The rows of a group lie close to one hidden flat surface of 13 dimensions, which may be shifted away from zero. Surfaces can cross.
Known rows, each followed by its group:
[  1  16 -11   2   3 -12   9   6  -8 -35 -12  -8   4  18 -23   4   7   8
  -2] | Z_629
[  8  -6  -1   2  -6  12  14  -8  36 -16   8  -7   7  -4 -11   3  14 -18
  23] | Z_629
[  0  15  -7  -6  21   2   1   6 -12  15  -2   0  25   7  -7   7  -1  10
  26] | Z_498
[-14  37  -4   7   2  17   1   3  -6  12  27 -28   9 -21 -28  34   0   8
 -30] | Z_498
[  1   0   0   8  -1   0   5   3  30  11  14  -5  15 -12  18  12   5  -5
   3] | Z_629
[-27  22 -30  11  11  11  -1  12   9  -8   3  11  10  -9 -19 -14  -4 -17
  36] | Z_498
[  9   3 -10   7 -28  -8  -4   5  14   8   3   5   8  11  -8 -33  33 -10
  33] | Z_911
[  5 -30   5   8  -8  20  -6   5  -9   5  -2  10  11  -6   8  -9   8 -11
  -6] | Z_911
[  3  14   9  16 -17  18 -16   1  -3 -12  -4 -20  27  -4  -6   5   8  11
  -6] | Z_911
[-18  15  -2   1  25  21   7   3   5  11 -27  17  15  32  -8 -13  -3  -4
  29] | Z_498
[-28   8 -11  24   6  12   4   0  10   5   9  -5   5  -9   7   3   8 -11
  -9] | Z_498
[ -6  -8  -8   1  -4   6  -1   8  15  22  -2   4   4  -1  17  -1   0 -10
 -20] | Z_629
[  1 -21   8   5   2   2   8  12   9   4   8  -5  -5   7  -1  -4   9 -14
 -16] | Z_629
[-18  25   0  15  27  23  -1 -13   5 -10  -5   1  -6   1 -19  22  -9  -7
  -9] | Z_83
[ -9 -22   9  27 -28   2  -2   4  -2  -4  12 -25  23  11   8  -1  18 -26
 -22] | Z_911
[-41   3  11   7 -21  12  13   4   4   0   6 -12 -13 -16  -3 -10  -4  -8
 -25] | Z_498
[ -9  23  23  -4  -7  14  -6  15  -8 -21 -20 -10  20  -5 -33  11 -24  19
 -12] | Z_911
[  5   2  38 -14   8   0  16   0  16  18  -1  -8   0  -2 -20   8   1  13
  -2] | Z_911
[  7  16  16  -1   4  -5   6   5  10 -15   4  -4   4  11 -14  -3  -1   6
  20] | Z_911
[  4  -9  16  -3  -9  10  10  -6 -12 -12  -1  -7  10   9  10   4  -1  -1
  10] | Z_911
[  3   4   3  30  30 -13  -2  25  -4  -2  21 -15  54   4  -6  -3  13  12
  30] | Z_498
[  4 -12   8  -5 -15  11  -1  -7 -13 -17 -13   0 -12   6  -3  -9   4  -3
  -9] | Z_83
[ 34  -4  11  -6  11   8   5  -6  -8 -30  25 -17  -7  -3   5  -3   8  17
  29] | Z_911
[-10 -17   4 -12   7   4  16  -2 -15  13   1   2   5  -4   3  -4   0   0
  11] | Z_911
[  2   2   5 -13  -8  12  -7  -2   4  15   3 -10  19  -7  -5   0  -6   4
  27] | Z_83
[-13 -14   4   7  14  -1  35  20  21   2  29 -18  29  -6  -9   3  10 -21
  19] | Z_629
[ 45 -35  36   5  -9   5  -4 -23 -15  -7  -6   6  -8   6   4  10  27   5
 -30] | Z_911
[ -1   4 -12  14  -2   4   2 -15  -4 -22   6  -5 -15   1  -7  -2  23  -6
  -6] | Z_83
[20 -9  7 -3  6 -7 -2  2 -3 -9  7 -5  4  8  7  7 -5  4  0] | Z_83
[ -1  12  15   2 -37  -2 -22 -18  42  13 -16  -5   4 -27  -6  12  -2   5
  -8] | Z_629
[ -5   1   8  -6   3   0   8 -10 -12  20  13 -31  13  -9  -6   2  20  22
   2] | Z_911
[-30  25  -6  11  -4  -4   4 -20 -18  15  18  -3   0 -10  12  -1   0   3
  21] | Z_498
[  2   7   4   4 -17   3   2   6  -6  -2   4  -5   2   3  -3   1   9   3
 -18] | Z_911
[-11  -6 -14  -7   2  -2  -3 -22 -41   4 -11   2   6 -20 -17  14  -2   3
   8] | Z_498
[ 13 -27   6  24   9 -12  -7   9  12  -7  38 -30  -6   6  -5  -3  17 -25
 -13] | Z_83
[ -2 -16   6   8 -10 -19  -9 -13  -9  -2 -11   0   7  -4  -5  -4   5  -1
   5] | Z_83
[ -3 -13 -13 -17  19  -6   2  -3  -9  17 -10   8 -10 -18 -16  -5   5   9
   7] | Z_629
[-13  19  14  17  -6 -16 -31   1  30  16 -16   8  -1 -15 -22   1 -15   6
 -15] | Z_629
[ 15  -5  10  -5 -16 -24 -14  20  -4  19   6   6  23 -12 -10  -7  -2  13
  12] | Z_629
[ -8  -2   5   7  16  14   8  -4  -5  -2  -2   6 -15  -6 -14 -15  17   4
  -4] | Z_83
[ 20  -5 -13 -29 -36 -11 -19  24   4 -10  16 -15 -17  -4  -4   2 -29 -16
 -11] | Z_83
[ -4  -1  -1   6  14  -3  -7  -5 -10   2  19   0  11 -14   2   8 -13  -3
  22] | Z_498
[  7 -18 -23 -15 -22   6  15  36  -8 -20  -9  -3  13  10  -1 -13   7 -10
 -14] | Z_629
[-16   3  10  -1 -17  17   6  33  13 -10   6   7  13 -16   1   6 -36 -14
 -17] | Z_911
[  7   6 -12  -3   8  -9  -4   1   7  21  10 -14  18  13  19  33  -7  -3
 -17] | Z_83
[ -3  19  -3   9 -25  30   0 -21  30 -33 -10 -17   3  19   1   9   5 -22
  10] | Z_629
[-21  22 -13  -2 -11   4   2 -35  12  19 -29  28 -29  -2  -4   5   8  -7
  -4] | Z_83
[ -4   9   2 -11   5   3  13  -4  -1   4  -8  11 -31  30  -9 -16   8   0
  -2] | Z_911
[  3 -12   8 -20   7   9   5  22  12   1  -2  -3   8  -2  -5  -3 -20  -5
   7] | Z_498
[  5   3  15 -14 -23 -12  31  16  23 -14 -25   4  -7  10 -18  -2  14  11
 -31] | Z_629
[-15  -9  -8   4  10 -18  -5  13 -20 -15  -4   7 -26 -13 -18 -10 -12   0
 -31] | Z_83
[-21   9 -11 -15 -16  15  30   1   6  16   9 -15  25   9  16  -4   7  -9
  28] | Z_629
[-12   4 -11   5  31  -9  12  21  17  -6 -15  11  30 -21 -21  14 -12   9
   1] | Z_629
[-16   7   0  -5  11   5   9   5  -9   3   5 -11   0  -6 -12   7  -8   0
  -4] | Z_498
[  4 -10   7  -7  28  22  -3  -7 -23 -12  -5  -7   8  -8   0  24 -20   5
  -6] | Z_498
[  3 -11  -5 -10   9   5   0 -19 -16  16   4 -18 -19  10  -6  -2  21   1
  -3] | Z_83
[ -2 -19  18  29 -16 -21   9 -14   9 -25   3   1  23 -13  40   9   1   1
   9] | Z_83
[ 17 -11  12 -10  -7  13   1 -15  -2  -7  -1   3  -3 -11  23  22 -13   4
  -9] | Z_83
[ -7 -16  -1   9  -2  40   8  17  -6 -34 -16  -6  20  -2   3  -6   1  -5
 -12] | Z_498
[  0  -1   2 -15   1   3  10   6   7   8   6  -4   0  -5   3   0  -4   3
   7] | Z_498

New rows, each followed by its group:
[ 17  31   4 -31 -10  -1   3   0  -5  32  23 -11  -7  22  -1  29 -12   5
 -13] | Z_498
[ -6   2   9  -3  21  19   0   5   2   8   7  -5  13  -8   7  11 -20   3
   9] | Z_498
[ -3  19  -4 -28  25 -21  24  -5  -4   2  15  -4 -31  15 -13   2  -7   7
  16] | Z_498
[  4   1  -1   1  -7  11 -11   3  -2 -16   0   0  -5 -20 -24  -7   2   1
   8] | Z_83
[ -2 -20 -20  11  24 -22  14  20  16  27  17   7  -2  -2  15   0  15 -12
 -22] | Z_629
[ 24   3  -8  18  10 -13 -20  22   8 -13 -10  18  14   7 -32   6   7  -5
 -12] | Z_83
[ -6 -14   1   1 -18  -9   8  12   5  12   2  17  -2   2  -2 -13  10 -20
  -5] | Z_911
[-15  -3  -3  -5 -10 -11  -5  11  -3  32  12 -10  23  -9   2   6 -12  -6
   3] | Z_498
[ 33   8  25 -17  -5  27 -15 -11 -10  16 -12  23  20  15   1  17 -13   4
  25] | Z_498
[ 14 -16  14   8 -11  -9 -19  24  15  -8 -19   5  26 -26 -14  14 -11  11
 -35] | Z_629
[-11  10  16  -6  -4  -6   3   3  14   6  22  11 -24  -3  -1 -12 -22 -14
  23] | Z_498
[-15   3  20 -11  13  28  14  16 -12  -2   6 -30  31 -28   0  14 -15  32
  -6] | Z_498
[ 17  -8  13   6 -19  19  -8 -10  -9 -41  -3   2   0   2  24  21 -23 -11
 -20] | Z_911
[ 31 -10 -12 -10   4  17  -2  11  -1  17   0   5   4  -6   2   9  23   9
 -23] | Z_83
[-14 -12   4 -17  -4  -1  24  21  13 -11   0  -4  -3 -23  -9 -28  -3   7
  25] | Z_498
[ 11 -22  18  -3 -12  -6  12  -8  10   7   5   6  -3  11   4  -6  11 -15
  12] | Z_911
[-43  -3  12   1  -9  15  13   0  -1  14  -5  -1   7  -9  36 -27 -15   1
  23] | Z_498
[ -5  -9   0  28  18   4  10 -12  21 -14   4   8  -5 -26  -4  -7  30   2
   8] | Z_498
[-11  -1   5 -20 -26  10  -9 -22 -27  -1 -16 -42 -10  14 -11  -6   3  11
  -9] | Z_911
[-12  19   1  -6  21  15   4   1  19  25   5  -6   0 -11 -24  19  -5  -2
 -12] | Z_498
[  3 -31   8 -17  -4   4  -2  18  12   1  -4  12   7  -9   8 -15 -27 -15
  22] | Z_498
[ 19 -10 -10   5 -17  -5 -11  15  23 -24 -14   7  -3  -4 -15  -4  10 -10
 -21] | Z_629
[  6  23 -16  18  -2  -7 -10  -1  -6 -33  -3  25   7  -8   4  13 -11   0
   9] | Z_911
[ 20   5 -19 -25 -32 -28  -7 -14   7   9  -8  14 -23   5   4   2  -2  -3
  16] | Z_83
[-10 -10   6   7  11  22   3 -33  -2 -10 -10  17 -17 -34  -7   8   7   0
   1] | Z_498
[-17   4  19  15  14   9  -7   3   4  10   3   5  13   0   1  -5 -20  -9
  18] | Z_498
[-17  24 -10 -17  -7  11  13 -35 -36   5 -14  13  -9   5   9  -4   1  15
  35] | Z_498
[  8 -41   2  42 -15  -7  -9  -2 -16  -7   4   4  36  -3   6   2  28 -21
 -11] | Z_911
[-13  13 -10   8  14  -2 -13   4  -7   8   0  14   8   4 -31   4 -13 -19
  23] | Z_498
[ 14 -24  24   4  21   8   7 -14 -15 -11  16 -12 -15  -2  -2 -16  19   7
  14] | Z_83
[  3  20 -30   8 -17  -7  -3 -28   7  -6 -16   4 -13  28   2  22  17 -16
 -20] | Z_83
[ 16   7 -12  17  34   2  -5  -6 -20 -12  18  -6  -1  48  17  29  -6 -19
 -19] | Z_498
[ -4 -17   0  -6 -17   4  -6  15   6  13  -9   1  15 -17  -7  -3  -5  -3
 -10] | Z_629
[-14  -4 -13 -15  23   2  14   6  -2  -5   4  -7  -8  -5  -5   3 -12  -3
   3] | Z_498
[  4 -18   5   2  25  11   6  -6   6  14 -23   6  26 -12  -7   6  20  14
   5] | Z_498
[ -3  33 -16 -10  11  -1   0  -9   6  10   6   5  -6  -2 -18  -3   9   9
  33] | Z_83
[-11 -26   7   8   8   5 -18  -9 -15  -5 -32   3  39 -12 -22   0 -12  -6
  31] | Z_911
[ -6   7  -3   4   2  -7 -22 -27  11   6 -18   1 -20  -1  -8  20 -12  -5
 -19] | Z_911
[  5   3   3  -7  -9  13  -4   8 -12 -19  -5   9  -9  -7  -7   1 -14   6
 -14] | Z_911
[ -8  -5  -2   3 -32   4   1   5   8  -8   4  -9   0   3  17   0  -6 -17
 -17] | Z_83
[-36   0  -8  -6  -5   1   1  13  -6   3   5  -8   1 -18 -15   0 -22 -17
  -2] | Z_498
[ 16   3  22  16  -5  10 -10   6  -6 -26  15   3  -5   1 -31  11  -4 -13
 -16] | Z_498
[  4 -14  -1   6  28  23 -14 -22   9  -1 -24  16 -11   4   5   9  -6 -11
  -6] | Z_629
[-25  17  23   1 -13   8  -5  -9  -4  -6  14  21 -22  -9   3 -21 -34 -18
  41] | Z_498
[-25   2 -19 -11  19   9  10   1   1  13  -5  -3   4  -6   3   1 -10  -2
  13] | Z_498
[-27  26 -17  13  29  25   7 -37 -18  -6 -15  14 -10  -4 -11  11  14   5
   9] | Z_498
[  8   7 -14 -12   6 -12  -3   6  -6   4  12  10   1  21   5  -3 -13 -14
  30] | Z_498
[ 17   6  11  -5 -44   5  -5 -16  19  -2  -8  -4  11  20   7 -11  15  -4
  30] | Z_911
[-27   2   6   7 -27  -1   0 -16   1  32 -17  -6  38 -19  12  32  -6  -2
 -14] | Z_911
[  4   0   5 -11  10 -32  12  -7   4  -9   0  15  -4 -10 -16  13 -17  -1
  27] | Z_911
[-31   0  -9   1  34  20   8   6  25  25 -23   8   8   4  -5  -5  -8 -13
   3] | Z_498
[  8 -15  -9 -20   9   9  -2 -18   2  21 -12  29 -29  -7  16 -10  -3  -6
  17] | Z_911
[-19  19 -15  14 -12   4   1   8 -11 -11  22  -6  11   2  18 -13  -5  -7
  23] | Z_498
[-25 -28   6  15  12 -16   1  -7   1  14  -8   9  11 -20   7 -19   1  -4
  23] | Z_498
[-34  19  15 -10  -2 -15   8  28 -22   9  10 -17  21   5 -30 -15 -21   8
  19] | Z_498
[-11 -16   3  -4  22 -21  12   3   2   5  13  -9  -6 -35 -32   2   1   3
   0] | Z_498
[-17  -8  -6 -22 -28 -24  28 -12 -34  -9  -5  -5  -7  10   2   1  -6  -8
   9] | Z_911
